The rows of a group lie close to one hidden flat surface of 12 dimensions, which may be shifted away from zero. Surfaces can cross.
Known rows, each followed by its group:
[ 20  -1  72 -34 -27 -13 -23  -2 -23  -3 -14 -19   8   5 -13  15] | k_893
[  5  18 -21 -23  -2  29 -18  12 -16  18  -9  14   5   1 -51 -17] | k_893
[ 10 -34  33   5   0  39  19   7  13  16  28   0 -12   7  19   2] | k_480
[ 24   6 -24   7 -10  11  11 -16 -10  -3  10  -6   2  -1  30   0] | k_2
[-44 -13 -14  48  13 -25 -21  42  19  21  -1  31   8 -21  12 -10] | k_391
[ -1 -37  -8  -3   5  15  26 -37 -31  -9 -15  41  14  24  15 -21] | k_893
[  1 -30 -32 -18   3  18  -2  -1   3  21 -15  -7  63 -19 -38  -1] | k_391
[ 21  31 -30  17   7  10 -16  -3  -9  -5  14  27  10   3 -25   0] | k_391
[-24  -2  13  28  12   7  14   7   4   5  -7 -21 -35   2   7  15] | k_391
[-21 -39  -3  13  18  -9 -13   0 -18  -9   1  64   1  17   2  -3] | k_2
[ -1 -23 -14  22  10   0  -8   2   8  -5   7  21   8  -3 -12   4] | k_391
[ -2 -36  -5   2   0  15  27 -12 -10  11 -25   9 -22   3 -14 -33] | k_391
[  2 -10 -19  17 -37 -23   9 -30  -1  27 -10   0  -2 -26  29 -17] | k_893
[-16   4  20   5   6  -8  24 -24  22  30  19   5  10  -7  30 -11] | k_480
[-15   2 -37  17 -25  12  28   7  -8 -29  22  -1   2  -9 -10 -31] | k_893
[ 12 -54  -6  -4  -6  -2   1  10 -24 -12  51 -11 -28  22  17  34] | k_2
[ 24  27  -4 -35  -8  24  23 -14 -40 -22 -12 -39  -9  21 -28  -5] | k_893
[ 43 -28  -3  27  29   1 -52 -17 -37  12  32  26   1  27 -20  36] | k_2
[-13  -6  22 -10  43   2  -7  15 -19  11  13 -19  -6  25  -2  18] | k_480
[-41 -11 -53   7   7  -7 -48  -3 -50  37 -15  -9 -37   4  12  23] | k_391
[  7  36  32  18   8 -35 -40  13  34 -13  22  12  16 -13 -13  31] | k_2
[  7  15 -27  -7 -20 -19  34 -45   2 -30 -21  41 -29   3 -28   4] | k_2
[-32   7   0   5  -2 -23 -20  21  -5 -28   9  51  50   2  11  -2] | k_391
[-14  17 -15 -17  33  -4  14   5   4  -1 -13  31  15  20  25  -8] | k_893
[  2  24  11   2  -6   5  28 -13 -10   9 -44 -14  17  -4  29 -22] | k_480
[  4  -1  10  18  12  18  12 -25 -15  29 -22  12  33  -2  25 -26] | k_2
[-17 -17 -17  26 -22 -19 -17   5   5   7 -13  -6 -17 -17  46   0] | k_2
[-20   6  21  -7   4  41 -11  -1  27  28 -39  -1 -14  -9  28 -13] | k_480
[  6  -2   0 -28 -10  18  -6 -23 -47  -2  -1  10 -18  26   2 -20] | k_480
[-25 -12 -29  -4   9 -16 -36  -1  38  20   1 -18   7 -24  15  22] | k_391
[-22 -18  38 -12 -14 -13  46 -24  20 -14   9  43  29  -6 -15  13] | k_2
[ -5  11 -23 -39  26 -15 -14 -15 -27  35  33  21   7  27  -5 -10] | k_2
[ -6  13  48 -18  26  12  11 -37   9  31 -49 -17  11   3  -2   3] | k_480
[  1 -18  45 -13 -23   3 -56 -11   6  32  35   0  33 -10  13  10] | k_480
[-41  51  68  10 -27   4  -5  20 -16  20   8  -7 -14  -4  15 -29] | k_893
[-18  -1  -3  16  -9  61  24 -27 -20  18 -24  -7 -15  -5 -24  -5] | k_893
[ -4  -5 -38   5  13 -20  43  -3  -7  -3  24  -3 -18  10  11  -7] | k_480
[ -9 -18   2 -11  34  -1   7 -18  17  37 -49  16 -24   8  23 -19] | k_480
[ -6   3 -19 -18  -2 -12 -35 -13  15  12 -23  12 -48  -8  22   1] | k_480
[ 21  37   0 -45 -10   8  -2 -22  16   9  -1 -52 -24  -6  -5  17] | k_391
[  9 -24   7  16  20 -23  41 -25  15   1 -11  25   7   7  49  16] | k_893
[-25 -26  -4 -27  25  13  12  42   3  32   9 -30   9   4  -6   8] | k_893
[-16  -5  10  -9  13   0  -8 -11  22  27 -22  -2   6  -9   5  -2] | k_480
[  7  17 -15 -40 -15  -3  13  39  18 -45  18 -39  -6  -2 -28   8] | k_2
[ 13   2 -23   2  -2 -23  -9  14  -1 -16  22  22  -4   5  -2   6] | k_391
[-43  33  47 -29 -20  -1  12  27  -1 -31  -4 -24  43   0  13 -21] | k_893
[ 25  23  46  -7  -5  18 -23  -7  16 -23  -8  11  10   3 -29  -7] | k_391
[-28   8  -9  50 -23 -42  -8  38   8  10 -21   7   6 -37  16  16] | k_391
[  3   8 -34  -4 -16  31  20  -2 -24 -35   0 -42  11  -2 -37 -10] | k_893
[ 38  21   2   9   4 -24  10 -51  30  28   0  27  15 -10  30 -30] | k_391
[-32  16   8  -7  -9  43   3  23 -15 -16  13 -25   5  11  10  -5] | k_2
[ 25 -26  -9  -9   6 -14  17  35   3   2  15 -31  24  10  46 -25] | k_2
[ -2  -8  -5 -35 -16 -31  19 -13 -27 -14  24  29  17  22  22 -31] | k_480
[-30  12  25 -19  17  -2 -22  37  -3  21   3 -15 -10   8  11  17] | k_893
[-33  32  13   9  19  15 -10   7   2  25  24  11  30   1  37 -10] | k_2
[  3 -27   1  -2 -36  30  -8  14   6   8  28   3  22 -17  16 -17] | k_480
[-21   4  -3  39  19   0  30  11 -33  -6   4  22   4  17  13  13] | k_391
[-28  -2  -2 -17  15  -1  18 -16   0  -9   0  35   5  11 -17 -26] | k_480
[-17   2  -1  31  -8  30  17  40  33   0  24 -11 -15 -28 -45  12] | k_893
[ 16  -7   9   8  13 -11  30 -17 -13  -1 -26  26  16  14  21 -39] | k_2

New rows, each followed by its group:
[ -2   6 -18   5   0   2  14  16  19  -8   5  20  10 -11 -12  -1] | k_893
[ 53   3 -24 -30  -1   8  24 -16 -19  18  20 -29  22  11  15 -12] | k_2
[ 10  31 -32 -14 -25  10 -21  -5   3  -1  -7 -16  24 -21  16  -6] | k_2
[-32 -19  17 -67  -4  17 -23 -14   2  18  10  30  15  11  -1 -22] | k_480
[ -3   3 -10  -3  23 -12 -42  19  -1   0 -12 -33  22  -3  -1  27] | k_893
[ 31  44 -20  29 -10  -9 -27  -4  10   2  -8   4 -20 -22 -27  13] | k_893
[ 15  36   0  -3   1  28  38  -8 -20 -18  -7 -10   6  12 -24 -16] | k_893
[  5  10   3  45  55   1  24  -4  10   9 -21  36   7   6 -24 -19] | k_2
[ -8 -14 -35   6   2 -12  -1  22 -39  -2  24   1  29  11   1 -17] | k_480
[ -5  43  -2  14  16   6  32  14   2 -21  20   7  -1  16  37 -13] | k_2
[-33   5   5   6  23 -21   4  48  23 -47  -3  32  -3  12   5  -7] | k_480
[ -2   2 -12  20   6  -1 -11  -2 -15  11 -11  14 -28   7  26 -12] | k_480
[ -8 -38   0 -12  -3   2   0   9  -2  18  17 -17  22  -4   7   1] | k_2
[-10  -1 -15  31  15  23  46 -34  -5   2  -3 -28  21  -7   5  45] | k_391
[ -3 -28 -50 -36 -23   5  27 -35  -8  11 -28  12   8 -11 -18 -22] | k_2
[ -6  26 -17  10   1  13  12  19  10  -4  21   3 -41  -2 -10  12] | k_893
[ 20  37   9  17  27  -8  -9 -37  -5  18 -42  -6  17   2  22  14] | k_893
[ -5 -22  76 -10  10   5   6 -27   3   9  33  38  13  22   5 -11] | k_480
[-18   1  26   4   5   6 -56  14 -13   5 -18  -7   6  -6 -45   0] | k_2
[ 10   9 -14 -21  10   2  -6 -22   1  20   2 -14  27  -3  -1  11] | k_391
[-25  11   1  -6  -5  12  -4  47  15   3  14  12  30 -13 -24 -23] | k_893
[-17   1  19  16  13 -11 -11  13 -24  28  21  40 -41  25  21 -18] | k_893
[ -7  42 -26   7  15   6  32  12 -24  22   8  -7 -13  14  13   7] | k_391
[ 18 -17  18   3   4   7  24  26   0  -6  19  12   4  10 -28  -9] | k_893
[ -1 -25  -1  12  -3 -18   6  -8 -18 -22   4 -16  16   2   3  59] | k_391
[  7  27 -22   5  18   0  14  38  13 -46  -2   7  -6   9 -11 -13] | k_2
[-13  37  28 -33 -36  31  44 -49  19  15 -39  53 -39  -9  13  12] | k_893
[ 24 -10 -14  -2  22  12 -14 -10 -32  21  16 -26 -22  16 -32  11] | k_2
[ -5  17 -17   4  -1   1   8   4   3  22   0   2  -3  -8   5 -13] | k_893
[  4  35 -24  12   3  34   4   9  20 -25 -21   3  33 -11 -18 -16] | k_2
[-11 -17  25  12 -13 -10 -29  -2  -4  -8  -2  24 -27  -1  16  35] | k_893
[ 18  26   9 -27  -7  -8  20  17 -19 -22   6 -39 -21  20  20 -27] | k_2
[-28  10  -2   0 -16   3  16 -23  24  20 -23 -15 -13 -21  38  27] | k_893
[  0 -22  -7   0  21  12 -13   2   9  51  33 -27  39 -16 -22  21] | k_2
[ -1  16  10   9  -9 -28  18  11   9 -19  10   0  13  -6  23 -11] | k_893
[ 14   8  20 -20   3 -12  24  23 -30  19  15 -60  10  11   2 -23] | k_893
[  1   3 -19  -6 -25 -10   6 -39 -23   0 -19  -8   0  -4  26 -12] | k_893
[-19  59   1 -10   3  29  61 -23  -8   4 -22 -19  19   4  18 -31] | k_893
[ 18   6  23  13 -30 -14  15   9   1  32  10 -21   3 -24 -14 -22] | k_893
[ -5  -9  -6  33  17  17 -26  13  -6   9  20  12  15   5  16  14] | k_2
[ 29 -21  -5  -3 -54 -13  22 -35 -17 -43   2  37  -2  -1  -2 -20] | k_893
[ -4 -22 -21 -15 -23  24  -9 -13 -19   9  10  13  43  -1  33  -8] | k_2
[-11   2 -41  -6  -3  48 -48 -55 -25 -18 -17   6 -16   1 -41   6] | k_391
[ -6   2 -11 -30  33 -16 -12 -34   1  35  12 -15  17  10  47  13] | k_391
[-42  23 -25 -30   5 -28  -2  -4  27  -5  -8  25 -28   0  14 -13] | k_480
[ 42  18  -4  -1  -9  -2  -6  -6  -7  -8  10 -28   5  -2  13   7] | k_2
[-10  34  29 -25  13  13 -21   5 -21 -37 -18  37   5  33  -7   4] | k_893
[ 26 -17 -25  22  -7   5  24  12  24 -22   7   0  23 -12  14   6] | k_2
[ 24   9 -29  15  25  36 -34  28  -1  -8   3 -18  19   0 -36   4] | k_2
[-19 -12  -7   3   1   1   3  45   0 -12  39  32 -32  17  -6   1] | k_893
[-17 -56  10  -7  21  21 -17 -18  23  32  18  41  -8  -1 -24 -13] | k_480
[ 10  -8  18 -31 -32  -9  10  -5 -19 -22   1 -22 -16   5   1  17] | k_893
[ 10  38  26  26   9  16  -1   2 -15   6  -2  -7 -22   9 -18   5] | k_893
[  9  26 -25   8  12  -9   8  11  11  11  14  16  10  -6   4  -5] | k_391
[ 23  -6  13  18 -27 -27  34   0 -12 -13 -19  22  -9  -5   3 -12] | k_391
[-11  14 -23  -8  10 -31  -7 -26 -35   0  10   7 -13  15  -6  -7] | k_480
[ -1  -3  -1  -8   5   2  20 -12   5  13  18  -8   8  -5 -20  11] | k_2
